The same things were measured in two ways. Each way mixes the same 11 hidden numbers, adds some noise and spreads widely along 6 directions of its own, which tell nothing about the thing.
Some things both ways: the first way, then the second way.
[ -6   8  -7   2   2  -3 -15 -10  -2   8  -1   0  -2 -17   7   4  10 -13
   6  -2  -8   8   1  -1   5]
[ -5 -13  -8  -6  -9  -3  -4  -9  -3 -14   3   6   7  -9  -1   7  10   7]

[ -7   2 -11   4   1  -4   4  21  -4  -4 -20  -1  13   3  -3   8 -15  12
  -9  -8  12  -7  23   1 -15]
[ -3   0   1   6   3   4   5   3   6   4  -6   1   9  -4 -10   3  -1  -5]

[ 14   9   0   3   5 -16  -9  13   9   4 -15   4  17 -11  20   4  -5   0
   7 -10  16   8  -3  -4 -15]
[ -1 -15   2  -5   6  -7   2  -2   7  10  -7   0  16   4  -9  14   3  17]

[  1 -10  12  -9  -8  10 -12  -2  -8  14  16 -14 -10  -5   3 -13   1  -9
   3  -9  -5  16   0   8 -13]
[  7 -15   3  -5 -18  -2  -1  -4  10  -7   1  -6   2   3  -8   2   3   8]

[ -2 -10   0  -4  -6  -8 -10  -4   3  11   6 -20 -10  -5  -4 -10  -4   4
   5  -4  -8   5   1  -1   4]
[ -4 -12  -7  -4 -21  -2  -5   4   2 -10   1  -8  16  14 -10  10 -18 -10]

[ 4  5 -8  7 -4  6  1 16  3  2 -8 -2 12 -1 -7  0  4  4 -4  4 -1 -6 15 -6
 -6]
[  0   1  -7  13   6  -4  11 -18  14   0 -19   9   0  -1   5  -2  21   2]

[-26  -3  -6  -4   0   4   5   4  -4   2  -2   2  -3  -2 -13   0 -15   0
  -1 -19  -1  -5  16  10  -8]
[ -9  -7  -3  -6  -8   9   3   0   0  -8   0 -12   7  -2  -4  13   3  -7]

[ -5   6 -17   4   6  -1 -11   6   5  -8  -8  -8  17 -16  -3   7  19 -13
  -1   2   6   6 -10  -9  -3]
[  4 -18  -2  10 -15   5  -6  -2   4  -4  -3  -4   0   1   9  11  -9   7]

[  3 -15  17  -2 -11  18   6   9  -8   9  14 -15 -14  -5 -17  -6  -2   5
  -2   1 -12   9  17  -1  -2]
[  9  -8   3 -11 -21 -19  -2  -7  12 -16   1  -6   1   2  -6   0  -8   4]

[ 22   2   6  11  -6   2   2   6 -20   8  -5  -5  11   4  15  14  -9  11
  -4  -3   7   2  19   1 -12]
[-11  -5   0  -1  -4  11  13  -5  -8  18  12  -1 -11  -7   4  -3   3   4]

[ -3  -3  -1   9   4 -11 -20 -10  18   8 -13  -1  -5  11   2   1  10   3
  -6   0  -4 -10  16  -1  10]
[ -3  -7  -6  10   4  -3   4  -7   6   0   6   9   2   0 -11   3   7   9]

[  7 -15   1  -2  -5   1   9  11  -2  -9   0  -4   2  -2  -4   8   5   9
  -1  -2   0  -1  -1  -7  -3]
[  6   8  -9  -5  -1  -4   7  -4   9 -12   3 -10   5  -1  -3   5  -2 -10]

[ -5  -6  -5  -1   6   1   2  14   0  -3   0 -18  15  -4 -10   4  -7   3
  -4  -4   9   4   1   5 -14]
[  6  -5   7   6  -1   0 -10   6   6  -2  -5   8   8  -3 -12  -3  -1   7]

[ 12  -9  13 -13  -1   0   2   5   7  12  11  -9   1  -2   7  -3  -2  -5
  -4   1  -2  14   0   5  -9]
[ 19   9  -4  -1   0  -6  -2  -6  11  -6 -11   7  -4  -9 -13 -12   7  -8]

[  5   2  -5   8   2  -9  -5  -2  33  13  -7   8  -3  19  12  -3   4  -7
 -12  -3  -2  -8  29   0  -3]
[ -4   9  23 -16  -5   7  -3   5  -6 -14   9 -11 -11  -5   1   5  -1   1]

[  0  -3 -14  -2  -1 -10   5  13  17   0 -10  -7  12   7  -2   5   0   3
 -13   4   2  -7  21  -3  -6]
[ 11 -14   4   0  -7   5   6   4   3  10  -2 -12   8  16  18  22  -3   2]

[ 4 -3 -3  3 -3 -1 -6 -2 -2  5 -4 -9  4 -3  5  8  3  1 -1  1 -1 -1 12 -1
  2]
[  4 -13  -1   8 -19  -2  -3   6   2   0   6  -5  12   3  -4 -11 -18   5]

[ 11   5   5   2  -5 -13  19  12  13  10  -7  -6  17   3  15  -1 -31   2
 -12 -22  27  11  19   0 -31]
[  6  14   6   7   4  -7 -14  -2   6   3  -9   9  -4   1 -21 -24  -5  16]

[  4   3   3  -3   1   4  17   5   6   8   9  -9   9   4  -3  -9 -21   1
  -1  -7   2  -1   1   3  -5]
[  3  12  -2   9   0   3  -6 -11  -2   8 -13   3 -29   2  -9 -20  -1  -2]

[-20   0  -9  -5  -2 -10 -12  -9   3   0  -7   8   0 -12   1   3   7   0
   3  -5  -1  -3  -5   4   7]
[ -2   9 -14   5  -1   0 -14  -6   9 -11 -13  12   5 -18 -24 -19   9   1]

[ 15  -5   0   3   2  18  -2  15 -21  -4   8  -8   5  -9  -2   7   9  -1
  12   2  -9   5  -7  -5  -5]
[ -4 -14   3 -14 -13   3  13  -3  -2  -9   7 -16   0  -2   9  17  -2  -9]

[ -3 -10   0  -2   4   7   1   0   2   2   2  -3   0  14   3   8   0  -3
 -13  -5  -2  -1  19   9  -9]
[ 14  -5  -2   3  11   4   7 -10   2  -3   8   8  -7  -6  -2   1  29  10]

[ -3   1   1  -7  10  -8 -16  -8  13   1 -17   8   3   5   6   7  14  -1
 -13  11  -3  -6  -1  -2  13]
[ 15  -5  11   8  10  -4   3   9   0  27   5  -2  -3 -11  -5   3 -16  19]

[ -3   4  -3   1 -10  12  -7 -11  -5   6  14   5  -6 -10   5 -11  11  -9
   8   5  -6   4 -10  -2   6]
[-18  16  -5   1 -18  15  -2  -4  -2 -14  -1  -9 -14 -16  13 -10 -10 -15]

[  9   0  -8  -2  -3  -5  -8   8  10   4  -2  -8   9   4   4 -10   8  -9
   0 -10   0   0 -10  -6  -9]
[ 12  -4   5   5  -1  -5  -3 -15   9  -1 -16  -3 -12  12 -15  -6  16  19]

[ -9  -7   2  -6   9   3   2   3   9  -5   8 -18   5  -2  -8  -2  -4  -1
  -9   4   8  10  -6   3  -7]
[ 17 -11  14   2   0  -8 -17   7   5   5   3   8   0   5  -5   6 -10  23]

[ -9   8 -16   4   1  17   3  -2 -19 -12  -3  14   5   8   7   3   2  -1
  -6   0   7  -8  -7   0  -4]
[-11  -2   7   0   6  16  17  -2  -7  16  12 -17  -6  -1  24  11  -4  11]

[  1  -2  -7   1  -2   2  10  -6  -4  -9  10  -6   6   1   3   0   1   0
  -4  -6   6   6 -22  -5  -7]
[  3  -1  -6  -6   2   1   3 -12   1   4   5 -10  -3  16   8   5  -2  15]

[ -5  -5  11  -1   6  -1  -8 -20  19  12  17  -2 -14  13  -3 -15   2  -1
   0  -1 -17  -3 -10   6  15]
[ -5   8  -1  -6  -4  -3  12  -4   5   4   4 -10  -4   9  -7  -4 -17 -13]

[  1   9  -7  -6  -2  -9  13   2  -1   7   1 -15  13 -15  10   5 -16 -18
  -9 -22   9  23   4  -1 -22]
[ 17  -1  -1  10 -17  -4  -6   5   0  15   0   0  -7   7  -6 -15 -22   0]

Other things, the second way, with their names:
q_516: [  7  -8  -8  -3  -6   5  -2 -12  -6 -16  12 -16  -7  10   3   4  -2  12]
q_694: [ -5   4   0  -2 -11   7   3   3   1   3  -2   4   0 -10 -13 -18   3 -11]
q_183: [-14  16  -7 -15  -3   8  -2  -2  -2 -11   0  -8  -2   0 -16   3  -6 -23]
q_105: [  5  11  10  -3  20 -13 -15   2   4  -7   3   7   6  -6 -20   2   3  26]
q_385: [  0 -14 -10   7  -9   5   6 -12   1  13   0  -4  -5   8  -2  -7   7  14]
q_96: [ -2   4  -2   4   5  -5  -2  -8   7  10  -5   8 -10   7  -3   2  -1   3]
q_473: [-25  -5  -6  -2  -5   9  28  -8   5   5   8  -7   1  -4  12  17   7 -16]
q_292: [ -5  -9 -11  -6   3   3  12 -19   6   0  -6  -2   8   6  -1  -2  24  10]
q_602: [ 8  7 -2 13 -4 -3  1  0  8 -1 -3 -4  7 11 15 -3 -7  1]
q_55: [  1   3   9  -8 -11 -10 -15  -4   2  -9 -11  -7   3   4 -19 -17 -18  18]
q_499: [-17 -10   2  -3 -12   8   5   7  -6  -1  16  -5   7  -1 -11   6  -9  -6]
q_728: [ -2   0  -5  -3  -2  -4   9 -11   7  -7   0 -17   2  20   1   2  -9   3]
q_628: [ -3   5   8   9  -3 -12   4  -9  11  18  -2   8  -3   4  -4 -17   8  24]
q_778: [ -3   6  -2   9   2   8   3   2  -3 -11   7  -6   3  -7  11   3 -10  -6]
q_927: [  3  -7   6  -6  -3  -3   9   9   7  -6   5 -18  10  -2  -4  19 -26  -9]
q_560: [-2 -4  2  1 -3 -2 15 -5  4  7  3 -1 -2  1 17 16  6 -5]
q_975: [  3  -9   3  -4   6   0  -2 -13   0 -13  -5 -12  -5  -2  -8  15  11  20]
q_707: [ 13 -24  -5  11 -19  -4  14  -5   5   6   2 -11   2  13  12   0 -18   2]
q_980: [-1 -4  2 -1  0 -2  7 -2  9 -3 -1  1 15  9 13 12  4  0]
q_568: [  3 -19 -25  11  -3  -1  14 -13   7  -8  -2 -11  12   9   2  11  -1  -7]
q_268: [  7   4   0   5  -3 -12  -1  -6  16  -6  -5   2   7  -2 -15 -23  -8  13]
q_192: [  0  -1  19  -6   8   9   9   6 -11   5  12 -13 -16  -5   3  19  -3   0]
q_623: [-11 -10  -2   2  -2  15   5  10  -3   6   9 -13   7  -5 -10   9 -21  -4]
q_452: [  7  -3  -2  18  -2  -2 -12  -5  12   8  -8   4  -7  13  -7  -5  10  17]
q_278: [  9 -12  -3   1 -11  -5   2  -1   8   3  -4  -7  -1  -3 -18  -7 -16   1]
q_830: [  5 -15  -5  -5  -3 -17   7 -12  17   1  -9   0  12   6 -12   6   6  10]
q_743: [ 12   3  -2  10 -19  -8  -7  -1  -1   1   7  -3 -12  -3   4 -21 -29   5]
q_579: [  6  -1   5  -9  -3  -6  12   9  -1  -4  13 -17  15   2   7  12 -22  -9]
q_891: [ 19 -11   4   9  -5  -4   5  -1  13  28 -11  10  -3  15  -4   1  14   6]
q_605: [ -1  12  -3  -3   7   0   2  -5  -6   7  -2   4   5  -2   4 -11   2   4]
q_6: [  0   3   1  -3   6  -6   5 -11   4  -1   4   8 -17  -1  -7  13  13  -3]
q_729: [  0  -5   5  -6  -8  -2  -5  -4   0 -11  -4  -6 -14 -10   3  21 -13  -2]
q_648: [ -3  -3  11   6   6  -3   8  -1  -1  13   4  -4 -11   1  -3   9 -14   6]
q_348: [-16   9  -9   6  10   9  14  -7  -9  -1  17   1  -7  -2  13   9  10 -16]
q_364: [ -6  -3  17   0  12   0  10   7  -2  19  20  -2   2  -4   8  10 -10  23]
q_142: [ 11  -7  23   0 -13 -14 -10  12   6   7   1   3  11  -6 -14 -15 -15  24]
q_326: [ 12  -3 -13   2   2   0  10 -15   7  -4  -3   2 -19  -9  -4   5   9 -13]
q_759: [  2  -5 -15   0  13   4 -13 -19  -6  -2 -11   6 -10  -2 -10   1  16  18]
q_38: [ -9  14  -5  -1  -6  14   8   0   3  13  -6   2 -24 -17   2   2  -6 -31]
q_82: [ 11  13  -1  -7  18 -14  -6 -10  -2  -6  -1   9   2  -8   0   1   7  16]
q_673: [ 10   4   2   2  -8  -3  12  -4   8   9  -1   5 -14   7   6  -3   5 -18]
q_114: [  3 -14   2   1 -19   5   1   0  -3  -4   5 -12   2   5 -12 -13  -7   6]
q_264: [ -5   7   1  -2  -8 -15  -1  -3  13 -10  -4   7  12   5  -7   0  -2  -5]
q_27: [  2   5  16  -8 -13  -5  -4   4  -3   2  12 -14  -4   0   3 -12 -32  16]
q_962: [  8  -3 -11  -6   7  -3  -1 -16  -6  -3   7  -4  -7   6   1   3   8  14]
q_108: [  9  -9 -17  10  -4  -7   7  -3   7   7   0  -1  19   2  -2 -10 -13   2]
q_569: [  4 -13  -3  12   0  -7   4   5   8  -2   2   6  26  -6   4   7  -6   7]
q_669: [ 20 -22   3  11  -1  -8   1  -3   7  24   1   2 -16  18  -1  15 -12  12]
q_874: [  5 -11   1  10   1   0  -3  -3   5  14  -1  13  -6  -3   7  11  17  14]
q_74: [  8 -11  -3   3 -13  -4  -8  -6   2   6  -4   5  -3  13 -12 -12   6   8]
q_837: [  1  -2 -15   0 -13   2   5 -10   1  -9  -6 -12 -10   7   9  14 -12 -21]
q_847: [  6   6  11  -5 -10 -10 -10  -5  11   9  -6   6 -25  -7  -1  -5  -4  11]
q_81: [-11   9  -9   1  -5   4   5 -12  -8  -4   0  -7 -12  -2   8  -1  -7  -7]
q_188: [  5  12   2   7  -8 -10  10 -15  16  -5  -4   7 -12   0  -3 -23   8   0]
q_936: [  1   0   4 -10 -12  -2  -4   0  -2 -15   5 -17  12   6   6  -8 -17  12]
q_525: [11 -9  1 11  6 -6  5  7  4 18  6  8 11 -2 -7  1 -9 10]

Some of these things the first way, each followed by its name:
[ -4   1  -3  -5   2  18  -6  -6  -9   7   8  -9  -5   1  -7  -4   6 -11
  -6   6 -17   0   6   2   8]  q_707
[ 15  13   4   5  -3  -6   1 -10  13  16   2  -1   1  -5  15  -6  -1 -12
   1  -6  -3   7   5  -8   3]  q_81
[  7   4   2   4   9   2 -17  -3   6   3  -2  -6   0   5   2 -10  10  -5
   2   4  -6   1 -14  -7   7]  q_648
[  0   8 -19  -5   0  12   0   6 -17 -10   7  -3  -4 -16   2  -7   6 -13
   9   1  -7  10 -25 -13  -2]  q_837
[  2 -12   3  -1  13   3 -20 -11  19   4   8 -12  -5  16 -11  -8  22  -5
  -3  11 -22 -11 -13   1  21]  q_192
[-19  -1 -11   4  19  -7 -16  -5   1 -14  -7  -5  18 -10  -7  12  13  -3
   5 -11   6  -3 -35   4   2]  q_623
[  1  -7  10   1   3  12  -4  12   4  -1  -1 -16   2  -7 -23  -4  10   4
  -5  12  -6   3   1 -10   8]  q_729
[-15   4 -16   4  -3   4   2 -18   1  -5  -4  -2  -4  -2 -13   8  19  -6
 -16  10 -14  -5   6  -9  20]  q_743
[ -2   0  -9   3  -4   5  13   4  -3  -4   3   0  -3   9   0  -9 -11   0
  -3 -15   4  -2  -2  -5 -10]  q_728
[ 15  -3   7   3  -1  -2  -2   3  10   6   5  -5  -3   7   7 -13  -6  13
   4  13   2  -2  -3  -3   5]  q_96
[  1   0   8  11  -2  14 -10   5 -15   8   8   0  -1  -6  -5  -1   1   3
  13  -9  -6   1   3   5  -6]  q_473
[ -6  12 -10   0  -3 -10  -3  -8  11   7  -8   3   1  -1   8  -9  -3  -7
  -6 -10   4   2  -2  -5  -3]  q_55
[ 23  -4  15   9  -2 -19   0   2  25  17  -3 -12  26  -3   8  12   0   2
   3 -13   6   0  13   1  -4]  q_385
[-22  -7 -14  -5   3  14   9 -15 -10 -14  14 -14  -1   0 -15   1   7 -15
  -9 -15  -5   5 -24   0  -2]  q_516
[ 18   4  -4   4  -6   7  -7   9 -10   5   1  -2  -3  -4  13  -2   9  -5
   3   8  -6   8   5  -8  -5]  q_560
[-9  4  0 -3  1 -2 -8  3  3  9 -9 15 -9 -2  5 -4 -3 -1  1 -5 -6 -2 13  2
  0]  q_830
[ -1  -9   3   5  -5  -2  -5  -6   8  11  -1   3  -1  22  -3   1   2  18
  -8   7 -10 -22  22   9  11]  q_292
[ -2  -7  -2   1  -3   0  -5  -3  -3   9   1 -15   4   5  -3   4   1  -4
  -4 -13  -7  -2  11   6  -3]  q_114
[ -4  -4  -3  -9  -1 -13  -1   6  19  14   0 -10   7   4   1  -3  -7  -1
  -9  -7  -2   2  18  10 -12]  q_891
[ -1  -6   2  -6   9  20   0   8 -17  -8   9  -7   2  -8 -10   4   9  -6
   1   2  -9   9 -17   0  -2]  q_326
[  2  -1   1  -4   0  -9   1  -6  13  19  12 -15   4  -5   3  -4 -10  -9
   5 -13  -5   7   6   8  -3]  q_74
[ 19   1   4   3   5 -11  -3  17   5   2 -22   3  19  -3  14  17   1   6
  -2  -1  10  -1  13  -6  -7]  q_278
[  9   1   2  -2  -7   6  19  -1 -17   3  15 -15  10  -5   4   2 -17   3
  -4  -6   4  12  -6   2 -12]  q_605
[ 12   1  17  -9   6   4  -4  -2   5  14  15 -10   3 -19  13  -8  -7 -25
  19 -19   2  22 -19   2  -7]  q_568
[ 8 -1 -6 12 -8  8 -1  5 -1  2  1  0  1  9 -3  1 14  3 -9  4 -9 -5 15 -7
 -2]  q_188
[  3 -11   3  -1  -3   5  -5  10   4  -3  -8 -12   4   5 -11  -4   9   3
  -6  -3   1  -5  -3  -9   0]  q_975
[ -1   8 -10   1   1 -10 -17  -9   3  12  -1   8   3  -3  19   5   5  -7
   5  -5  -8  -1   3   9  -2]  q_694
[  3  -3   2  -1 -10  18   7  17 -21  -8   4   3  -4  -8  -5  -3   0  14
   0  13   2   5  -2  -7  -6]  q_847
